All rows are made from the same 12 directions, up to rounding. Whole rows:
[[ 4.00 -1.46  0.27 -2.56  1.20 -1.36  0.71 -1.85  0.95 -1.43  1.26 -1.00
   1.31 -2.13  1.70  1.59 -0.28 -3.35  0.77  0.89  0.18  0.53  0.76  0.79
   1.98 -2.00  0.95 -1.98]
 [ 0.16 -0.62 -2.40  0.25  1.30  0.40 -2.25 -1.92  2.46  1.37 -1.05  0.63
  -0.65 -0.40  2.01  0.32  2.35  1.26  0.97 -1.07  2.10 -0.01  1.29  0.28
  -1.96 -2.82 -0.81 -0.18]
 [-1.06 -2.57 -0.65  0.50  0.46 -1.53  0.20 -1.04 -0.20 -1.73 -0.09  0.58
  -0.90  1.98 -0.96  0.16 -0.52 -1.17  0.34  2.95 -0.93 -1.32 -0.55 -2.24
   1.30  3.14  0.32 -2.49]
 [-1.04 -1.47 -0.22 -1.43  1.32 -1.88 -1.42 -0.98  1.26  0.69 -1.80  0.41
  -1.07  0.65 -1.55 -0.85  0.66 -0.08  1.27  0.51  0.33  0.36  0.59 -0.45
  -1.28 -0.49 -1.18  1.06]
 [ 0.83  1.30  1.82 -3.52 -0.18  1.42  0.87  0.62  0.18  3.41 -2.27 -1.70
   0.17 -3.02 -1.35  0.91  0.41 -1.45 -1.23 -0.97  1.23  0.91 -0.80 -1.48
   0.14 -1.53 -0.45 -0.11]
 [-2.07  0.58 -0.23  2.06  0.10 -0.14  1.23  0.07 -0.80  0.54  0.00  2.17
  -2.11 -0.19 -1.23 -1.87 -0.36 -1.03 -0.69  0.42 -1.03 -0.80 -0.70  0.00
  -0.31 -2.15 -1.11  1.06]
 [ 0.94 -0.41 -0.37 -1.44 -0.43 -0.95 -0.43 -2.11  1.32 -1.38  1.07  0.54
   1.87  1.09  0.86  0.33  0.76 -0.40  0.89  2.56 -0.58 -1.02 -0.08 -0.75
   1.50  0.18 -0.19  0.14]
 [-0.68  0.62 -1.55  0.67 -2.17 -1.38 -3.27  2.08  0.68 -3.29  1.08 -0.78
   3.91 -0.29 -2.12  0.81 -0.99  4.22 -0.42 -0.68  2.52  1.98  1.62  2.53
  -1.40  0.96 -0.09  1.17]
 [ 1.39 -0.78  1.06 -0.25 -0.04  0.41  0.08 -3.81 -0.20  1.09  0.55  2.59
   1.02 -0.07  2.26  2.74  0.52 -0.10 -0.40  0.35 -0.50 -0.78 -0.77 -0.78
   2.26 -2.25 -0.10  0.35]
 [ 1.03 -2.70 -0.34 -0.48 -0.98 -0.11  2.32 -1.91 -0.44 -0.28  1.45  2.92
   1.52 -1.26 -2.04  2.18 -1.95 -1.35 -0.99  1.13  1.22 -2.73  0.74 -2.82
   2.86  0.67 -0.10 -4.31]
 [-1.54 -1.66 -0.21 -0.61  0.92 -0.59  0.05  1.34  0.45  1.86 -0.91  0.21
   0.09  1.10 -0.13 -0.94  2.32  0.70  2.31 -0.30 -0.03 -1.18  1.62 -0.34
  -1.31  1.95 -0.14  2.77]
 [-1.16 -0.74 -0.28  2.76 -1.56  2.15  2.73  2.00 -2.67  0.72  1.55  1.23
   0.53  0.27  0.15  1.56 -0.33  0.88 -1.16 -0.50 -1.16 -1.93 -0.41 -1.46
   1.28  3.86  0.88 -0.34]
 [-0.66  0.98  0.93 -2.32  0.54  0.55 -2.43 -4.42  2.75  2.21 -2.37  0.92
  -0.21  3.16  2.22 -0.73  3.02  0.97  1.28  2.26  0.43 -1.75 -1.14 -2.71
   0.34 -1.32 -0.86  0.42]
 [-0.38  2.32  1.93 -0.68 -0.96 -0.36 -1.07  0.02 -0.42 -0.50 -0.87 -0.95
   1.17 -1.41 -0.32  0.62 -0.07 -0.63 -1.77  1.29  0.29  1.75 -1.92  0.73
   1.18 -2.68  0.22  1.18]
 [ 2.32  2.30 -2.22  1.47  0.89  0.38  0.41 -2.33  0.28 -1.64  2.06 -0.35
  -3.08 -0.58  3.33 -0.65 -0.22 -2.14 -0.74  0.37 -4.81  2.76 -2.68  2.45
  -0.66 -4.07 -1.71  2.51]]

The start of a row, then its end:
[ 0.68 -3.52 -1.59 -1.57  0.84 -0.79  1.01  1.57  0.26  0.32 -0.09 -1.50
  0.91 -1.40 -0.44  1.89  1.28 -1.42  1.20  0.57  0.30 -0.31  1.46] : [-1.25  0.15  3.38  0.62 -0.75]
[ 1.09 -1.18 -1.95  1.85  0.65 -0.43 -1.29 -2.16  0.75 -2.31  1.31  0.61
 -0.34  1.25  2.41  0.87 -0.10  0.53  0.42  0.53 -0.10 -0.05  0.27] : [ 0.62  0.21 -0.09  0.48 -2.04]
[-1.95  0.93  0.85 -2.04  1.05  0.77 -0.27  0.61  0.91  3.24 -3.78 -1.76
 -2.60  0.06 -1.18 -1.75  1.78 -1.23  0.01  0.66  0.49 -0.05 -1.22] : [-2.45 -1.32  0.03 -0.69 -0.10]
[ 3.20 -2.05 -2.52 -1.51  0.69  1.49  0.38 -1.72  1.60  0.85  1.44 -0.67
  0.90  0.76  3.62  2.24  1.95  0.70  1.95 -0.77 -0.93 -0.87  1.20] : [-1.11 -0.16  2.79  0.05 -0.52]
[ 1.81  0.33  0.58  0.93  1.57 -0.40  0.98 -1.81 -0.82 -0.12  1.00  0.93
 -2.48 -0.52  1.96 -0.35 -0.94 -1.99  0.04 -1.14 -2.73  1.43 -0.88] : [ 2.18  0.04 -3.51 -0.47  1.55]
[ 1.31  2.81 -1.75  2.25 -3.08  1.77 -0.55  1.25 -0.40 -3.74  3.30 -1.40
  3.47 -0.58  1.96  1.67 -0.78  2.05 -2.09  0.61  0.18  0.79 -0.88] : [ 1.57  1.22  0.89  1.17 -1.07]
[-0.25  0.42 -0.95 -0.39  0.53  0.68  1.95  1.25 -0.41  2.02 -0.57  0.26
 -3.40 -1.26 -3.17 -1.98 -1.82 -0.69 -0.48 -2.54 -1.35  0.90  0.01] : [-0.19 -2.56 -0.42 -2.36  0.75]
[-1.32 -0.45  2.77 -1.17  0.62 -0.94 -2.08  1.47  0.74  0.93 -1.47 -1.27
  3.46  1.80  2.78 -0.22  4.11  1.37  2.89  0.86  2.46 -1.49  1.94] : [0.90 0.63 1.14 2.82 2.57]
[ 0.35  0.05  3.52  0.17 -0.77 -1.34 -0.06 -0.04 -1.22 -1.44  1.33  1.44
  3.28  0.93  0.44  0.17 -0.93  0.68  0.66  0.09  1.11 -1.13  1.18] : [ 1.78  2.37 -0.55  1.98  0.66]
[-1.11 -0.75  0.08  2.81  0.00 -0.40  1.01 -0.80 -1.12 -1.84  1.24  2.18
 -1.59  2.67 -0.43 -1.58 -1.97 -0.05  0.02  0.87 -0.91 -2.06 -0.10] : [-0.60  0.87  1.54  0.46 -2.51]
[ 1.67 -2.02  0.22 -1.51  0.47 -1.36  0.29 -1.42  0.15 -1.41  1.18 -0.17
  1.01  1.68  0.96  0.99 -0.05 -0.68  1.55  1.50 -1.89 -0.35  0.18] : [-0.47  1.39  2.67  0.44  0.22]
[-0.69 -2.52 -0.76  2.75  0.43 -2.44 -1.22 -3.58 -0.24 -2.51  0.80  4.14
 -0.52  0.32 -0.99  1.16 -2.09 -0.07 -0.83  1.20  0.99 -0.58  0.27] : [ 0.24  1.35 -2.85 -0.43 -2.56]
[ 1.52  0.29 -0.49 -1.92 -0.29 -0.10 -1.55  0.74  1.21 -1.21 -0.21 -2.88
  1.69 -0.34  0.26  0.85  0.13  0.75  0.27 -0.02  1.31  1.38  0.50] : [ 0.34 -0.41  1.54  0.70 -1.22]
[-0.68  0.67 -1.21  0.83  0.23 -1.02  1.26 -0.49  1.28 -1.32  1.84  1.92
 -0.44  1.19  0.11 -3.92  0.61 -1.51  1.67  1.95 -0.88 -2.54  1.03] : [ 0.65 -0.08 -1.93 -0.81  0.84]
[ 0.38  0.59 -1.95  0.23  0.68 -0.32  0.39  1.44  1.45 -1.46  1.30 -1.62
 -0.05  0.47  1.85 -2.51  1.82 -1.20  1.91  1.16 -0.68 -0.68  1.06] : [ 1.31 -0.94  0.24  0.43  0.75]
[ 0.08  1.40 -0.02 -0.11 -0.70  2.15  0.03 -0.36  0.02  2.46 -0.72  0.35
  0.13 -1.50  0.62  1.25  0.80  0.93 -1.32 -1.44  0.72  0.27 -0.71] : [-0.60 -0.32 -1.78 -0.66  0.62]
[ 1.50 -0.46 -0.40 -1.93 -0.30  0.08 -0.90 -1.02  0.44  0.07 -0.29 -0.82
  0.28  0.05 -0.92  1.67 -1.11  1.21 -0.32 -0.90 -0.43  1.64 -0.36] : [-0.63 -0.54  1.50 -0.97 -0.20]
[ 0.87  2.24  0.63 -0.88  1.17 -0.62 -0.29 -1.30  1.00 -0.26 -0.08 -0.60
 -1.93  0.56  1.33 -2.70  0.32 -1.68  0.80  0.47 -2.02  1.16 -1.01] : [ 1.69 -0.78 -3.40 -0.90  2.19]
[-1.24  1.44  1.93 -1.45  0.79 -0.20  0.43  2.55 -0.40  2.50 -2.44 -1.51
 -1.27 -2.28 -1.89 -1.69  0.58 -1.51 -0.24 -1.25  0.69  1.42 -0.11] : [ 0.89 -1.41 -2.37 -0.32  2.30]
[-3.21  0.85  0.32  3.07  0.10  0.58 -0.72  2.41 -0.69 -0.75 -1.65 -0.90
 -1.96  1.51 -0.88 -2.39 -0.47  0.62 -0.75  0.28  2.33 -1.15 -0.05] : [-0.58 -0.79  1.57  1.68 -3.81]
[-2.01  0.33  3.16  0.84 -0.43  1.14 -0.40  0.52 -1.92  2.33 -2.09  0.78
 -0.26  1.10 -0.61  0.83 -0.38  1.91 -1.02 -1.48  1.15 -0.44 -0.72] : [-1.06  0.45  1.13  0.98 -0.12]
[ 0.31 -1.21  0.57 -0.92  1.59 -0.69 -0.99 -2.42  0.73  1.59 -1.89  0.95
 -1.43 -0.92  0.07  0.85  0.29 -0.94 -0.02 -0.45  1.16  0.49  0.00] : [-0.50 -0.13 -2.99 -0.52 -0.90]
[ 0.42 -0.54 -1.93  1.75  0.13 -1.54 -1.25 -0.82  0.83 -1.95  1.63  1.65
  1.39 -1.84  0.85  0.63  0.38  0.17  0.09 -0.03  1.20  0.68  1.37] : [ 2.76 -0.22 -4.15 -0.33  1.08]
[-0.15 -0.38  0.11  0.64  0.73 -1.08  1.11 -0.55  0.57 -0.99  0.82  1.33
 -0.13 -0.27  0.38 -1.96  0.27 -2.47  0.83  1.67  0.86 -2.17  1.01] : [ 0.29  1.15 -2.39  0.65 -1.63]
[ 1.49  1.27 -0.89 -0.04 -1.34  2.42  1.52  1.97 -0.43  0.12  1.27 -1.70
  1.03 -1.39  0.45  0.80 -0.53  0.37 -1.04 -1.32  0.33 -0.03  0.07] : [-0.26  0.05  1.79  0.59 -1.62]
[-0.31 -0.28  0.31 -0.03 -1.65  1.03  0.38 -0.72 -1.13  0.35  0.32  1.08
  0.62  1.35 -1.43  1.73 -1.49  2.01 -1.20 -0.14 -1.05 -0.35 -1.13] : [-2.05  0.79  3.22 -0.69 -0.32]
[ 0.80  2.02  0.24 -1.23 -0.90  0.22 -1.48  0.70  1.23 -0.67  0.83 -1.48
  2.77  0.92  1.81 -0.60  1.61  1.92  1.26 -0.04  0.15  0.47  0.64] : [ 1.73 -0.51  0.15  0.37  2.89]
[-1.45 -1.13 -0.38  1.22 -0.91 -0.08  0.02 -0.12 -1.36  0.13 -0.65  1.21
 -0.04 -1.46 -2.11  2.47 -1.02  0.14 -2.32  0.56  0.37  0.55 -1.23] : [-1.42  0.89  0.18 -0.49 -0.95]
[ 1.31 -0.61  1.07  0.33 -0.20 -0.41 -1.22 -3.44 -1.46 -0.52  0.61  1.76
 -0.79  2.19  0.34  2.61 -2.46  2.34 -0.79 -1.36 -3.29  2.36 -1.91] : [ 0.44  0.35  0.84 -1.27  2.08]
[ 2.03  0.28  2.10  0.55 -0.36 -1.19 -0.61 -2.63 -1.69 -3.31  1.25  0.44
 -0.50  1.43 -0.23  1.34 -4.31 -0.04 -1.58  0.16 -1.90  2.04 -1.95] : [ 1.00  1.95  0.06  0.45 -2.05]
[ 1.82  0.68 -0.77 -1.02  1.29  0.37  0.39  0.54  1.27  0.11  0.55 -2.05
 -0.51 -0.18  2.67 -1.39  1.66 -1.32  1.75 -0.41 -0.76  0.29  0.76] : [ 1.37 -0.97 -0.62  0.44  0.87]
[-2.81  2.07  3.27  0.79 -1.30 -1.41 -1.57 -0.39 -0.75 -1.49 -1.07  1.50
  0.53  2.22 -2.67 -2.20 -1.91  1.22 -1.04  1.62  1.23 -0.58 -1.02] : [ 0.06  1.05 -1.09  0.27 -0.34]
[-0.20  0.88 -0.03  0.69 -0.48 -0.38 -0.70 -0.52  0.32 -0.77  0.45  1.05
  0.57 -0.38 -0.39 -0.51 -0.56  0.57 -0.43 -0.14  0.95  0.07  0.30] : [ 1.04 -0.06 -2.29 -0.33  0.08]
[-0.69 -2.41 -0.10  0.34  1.24 -3.60 -4.09 -1.15  1.04 -2.47 -1.12  0.17
  1.22  0.34 -0.30  1.22  0.22  1.23  0.97  0.68  2.49  1.72  1.45] : [ 1.98 -0.43 -1.40  0.71 -0.07]
[-0.41 -0.30 -0.88  1.53  0.07 -1.33  0.00  2.01 -0.15 -0.90  0.87  0.89
  1.03 -3.18 -1.38 -0.42 -0.47 -0.32 -0.22 -1.47  2.29  0.68  2.16] : [ 2.98 -0.91 -3.63  0.05  0.78]
[-1.11  1.33 -1.88  0.35 -1.85 -0.88 -0.41  1.63  1.13 -3.39  0.75 -0.96
  1.76 -1.54 -2.86 -1.36 -1.02 -0.89 -1.51  2.97  2.41 -0.49  0.10] : [-0.37  0.58 -0.52  0.03 -3.31]
[-2.85  0.01 -1.50  0.38  0.56  1.35  0.30  1.60  0.18  3.45 -2.83 -1.00
 -1.76 -2.27  0.15  0.60  3.70 -1.48 -1.00  1.16  0.18  0.06 -1.48] : [-2.11 -0.94 -0.83 -0.67  1.55]
